The rows come from 4 hidden closed curves, with some noise, and rows from the same curve form a group. Each curve winds through 4 dimensions. The rows are also pushed far along 3 directions, which tell nothing about the answers.
Some rows, each with its group after it:
2 5 -20 -18 22 4 19 -15 22 9 -11 -11 -20
(1)
12 39 7 15 -10 -10 31 -6 33 -12 -26 -12 25
(3)
-12 -40 17 44 -11 5 -8 1 -14 -15 15 0 3
(0)
7 -7 17 29 -3 8 -7 12 -15 5 26 11 14
(3)
-15 6 3 24 -24 -23 -15 11 -21 -26 8 -6 31
(2)
13 20 -1 -70 22 -3 6 -15 44 13 -34 5 -41
(3)
4 27 -26 1 3 -8 20 2 -18 4 -7 -8 14
(0)
-7 -16 -24 -4 23 7 4 1 -30 13 14 -14 -12
(0)
-18 -22 4 1 3 0 -12 7 9 10 -5 14 15
(3)
16 -38 -2 -4 38 44 2 5 -22 48 24 0 -26
(0)
-15 24 -1 18 -13 -26 8 5 23 -25 0 -15 39
(1)
-2 13 18 -15 -20 -20 -17 11 11 -17 -2 14 9
(1)
10 -25 16 -20 10 12 -14 0 -26 9 2 2 -39
(1)
21 6 15 -18 22 9 9 -7 7 14 -11 -4 -26
(1)
1 -7 -5 38 -15 4 2 7 -46 -2 11 0 17
(2)
2 -9 5 5 -1 0 -2 3 -21 -6 16 -11 -10
(3)
-22 -2 -7 -19 11 -21 -17 8 15 -9 20 -4 4
(0)
-29 -20 15 -6 -14 -25 -51 18 -18 -25 33 6 8
(2)
-21 22 -11 -10 -33 -31 20 -5 30 -34 -53 -20 34
(0)
16 29 7 -37 24 -9 2 1 20 9 -6 -1 -16
(1)
11 -23 10 36 4 27 14 0 0 18 11 10 3
(2)
-36 -29 5 -15 -6 -21 -48 24 -9 -10 30 14 15
(3)
-29 -1 9 -6 -20 -34 -35 9 -3 -35 7 -6 16
(2)
1 -24 -7 34 -9 16 21 -7 -35 0 -14 -13 2
(0)
11 28 -25 -33 20 2 13 2 -3 23 -6 1 -5
(0)
15 -7 4 62 -15 23 34 5 -6 11 2 11 33
(2)
-2 16 5 -5 10 -13 1 4 18 -6 5 -11 8
(1)
-4 8 15 -20 -8 -17 -24 13 8 -11 18 12 1
(3)
-19 19 -10 -10 -23 -25 -4 2 44 -23 -1 12 24
(1)
-8 -18 -4 12 1 -5 -4 -8 -23 -10 6 2 -21
(0)
-5 -20 20 14 -25 -5 -11 6 -24 -20 -5 0 5
(1)
-6 36 -17 -4 10 -16 28 -6 36 2 -33 -9 32
(3)
13 53 -14 -8 -22 -16 25 -4 4 -8 -39 6 23
(2)
0 -23 -22 -12 21 17 1 3 -24 25 22 7 -21
(2)
9 -6 10 13 6 13 10 -2 17 11 1 8 1
(2)
-39 -19 11 -25 -11 -28 -27 8 42 -21 -13 9 17
(3)

New rows, each followed by its group:
28 9 8 14 0 21 20 -12 -17 15 -24 7 -12
(2)
-31 -42 20 -5 -8 -12 -31 8 19 -18 6 4 3
(3)
7 19 -4 -10 15 1 18 -9 37 8 -14 -3 -2
(2)
6 -18 27 27 -6 9 -6 7 0 -2 15 7 7
(3)
16 -23 -12 63 -6 38 38 2 -57 21 -6 -19 25
(0)
11 -9 14 -8 11 7 4 -3 -13 2 -9 -11 -22
(1)
-25 -3 4 31 -12 -25 -12 11 5 -26 25 -3 31
(0)
37 39 -42 1 17 26 66 -16 -13 39 -33 0 -3
(2)
-11 -85 25 70 -5 36 -17 13 -35 9 49 8 2
(2)
-11 -2 -3 -5 13 -7 -9 5 12 1 19 0 5
(2)
-7 14 -29 -11 1 -6 25 -3 -4 0 -27 -23 14
(0)
-2 -18 21 7 -12 -4 -8 5 -17 -16 -7 -9 -5
(1)
10 -4 -18 64 12 25 33 3 -49 25 5 -10 32
(3)
-53 -22 14 -32 -26 -43 -48 25 44 -39 14 0 34
(0)
-1 -22 12 21 -16 13 1 9 -8 2 0 2 18
(0)
15 11 -22 -31 13 9 15 3 14 31 3 25 -10
(2)
8 -52 16 -18 22 26 -25 0 -29 21 28 10 -54
(3)
-9 16 8 -72 4 -32 -33 7 39 -15 6 6 -24
(3)
11 -24 -10 -1 39 18 -4 -12 -32 22 31 6 -54
(0)
-14 -63 12 16 19 22 -23 7 -14 12 43 4 -19
(2)
39 30 -9 5 22 21 37 -18 -7 29 -17 11 -22
(0)
6 -29 14 -17 10 17 -18 4 -2 16 13 19 -27
(0)
-18 10 8 -53 0 -34 -16 1 30 -27 -22 -13 -10
(1)
12 10 -2 36 -16 9 19 5 -33 6 -15 6 25
(3)
-2 -32 -16 -26 14 14 -15 9 -28 24 26 20 -28
(2)
0 7 -7 19 4 1 10 11 -5 7 12 -7 29
(0)
-12 24 -2 -31 3 -30 -19 6 27 -11 11 12 3
(0)
2 -40 -5 -1 25 27 -11 -3 0 26 39 16 -35
(1)
-3 30 1 -10 -16 -16 8 3 31 -2 -36 20 32
(3)
-15 10 -1 26 -20 -18 13 -6 6 -30 -24 -22 30
(2)
19 -7 4 -15 6 15 -8 2 -20 19 13 22 -28
(1)
-11 15 -17 -5 -9 -17 5 6 -7 -3 -19 3 27
(3)
-11 -10 14 -16 -2 -11 -21 -4 3 -15 -8 -4 -14
(2)
13 49 0 -5 5 -15 42 -15 35 -10 -47 -27 16
(1)
-13 6 -18 -17 15 -10 5 1 11 0 1 -15 6
(0)
17 6 -10 4 -4 17 29 -7 -18 15 -31 -3 0
(0)
3 12 -9 -5 7 -7 -5 5 -15 6 17 10 -4
(0)
-16 -22 0 -38 -2 -6 -26 0 37 -6 13 23 -26
(1)
30 -13 1 -29 46 36 5 -8 8 48 11 20 -52
(2)
-7 -10 -11 2 -19 -1 6 -7 -1 -11 -12 6 -2
(1)
10 18 -10 0 8 9 25 -6 5 25 -35 13 15
(3)
-31 25 -13 19 -31 -36 10 7 10 -33 -29 -11 62
(3)
-8 -35 -12 -1 27 14 -6 2 -33 19 20 -9 -20
(3)
-15 0 -4 39 0 -4 16 4 8 -1 -9 -7 45
(3)
-5 -8 6 -4 -9 -2 6 -6 21 -8 -21 2 -2
(2)
-13 22 -20 -57 22 -30 -12 -7 20 -7 0 2 -30
(0)
-12 0 -16 25 -11 -6 14 10 1 -2 13 2 37
(2)
3 -1 0 5 -9 5 -3 1 12 4 12 22 -1
(1)
-12 -9 2 19 4 0 -2 7 9 9 -2 10 30
(3)
-5 -6 31 9 -12 -11 -8 5 9 -19 -6 -6 8
(1)
-24 -33 11 43 -13 -6 -29 25 -28 -7 37 11 38
(3)
-1 25 -7 42 -9 -9 21 4 -6 -9 3 -11 42
(2)
14 8 20 -3 12 2 11 -3 9 2 -11 -9 -10
(1)
-7 4 -3 11 1 -8 -9 9 -10 -2 22 1 15
(2)
-1 3 -16 15 7 8 27 -12 20 2 -6 -10 2
(1)
-7 -16 -15 7 -12 4 -5 1 -15 -2 14 13 -4
(1)
-8 -18 6 34 -11 7 15 -3 9 -8 -7 -7 18
(2)
8 51 -9 -7 -35 -23 31 -9 18 -22 -53 -1 23
(1)
3 -7 -12 -29 1 6 3 7 15 19 5 29 -9
(2)
-14 -16 -3 58 -5 2 18 3 -21 -12 7 -27 36
(3)
30 7 -2 40 0 26 36 -9 -27 19 -13 5 1
(0)
-10 -1 -18 -17 21 -3 3 2 6 8 8 -13 -2
(0)
-13 -7 -17 -14 9 -15 -14 0 -24 -8 19 2 -19
(0)
-11 -5 -15 7 4 -4 11 -2 -1 -4 -1 -14 8
(2)
-14 -10 17 7 -15 -15 -32 22 -6 -11 29 18 20
(3)
2 6 8 -2 13 -7 -4 7 -3 0 15 -8 1
(1)
4 -19 14 46 13 13 12 1 -16 2 15 -22 8
(1)
15 -3 6 -36 41 13 -19 -6 -6 26 14 4 -49
(2)
-7 -50 28 63 -36 14 -18 13 -47 -14 20 12 18
(2)
17 34 -14 7 10 -2 20 -4 -8 10 -1 7 4
(0)
0 26 -15 -2 -31 -13 27 0 12 -10 -33 9 28
(2)
-1 -22 17 46 8 10 8 3 -13 -5 15 -22 11
(1)
1 -14 19 -44 2 -2 -26 3 17 1 0 18 -33
(3)
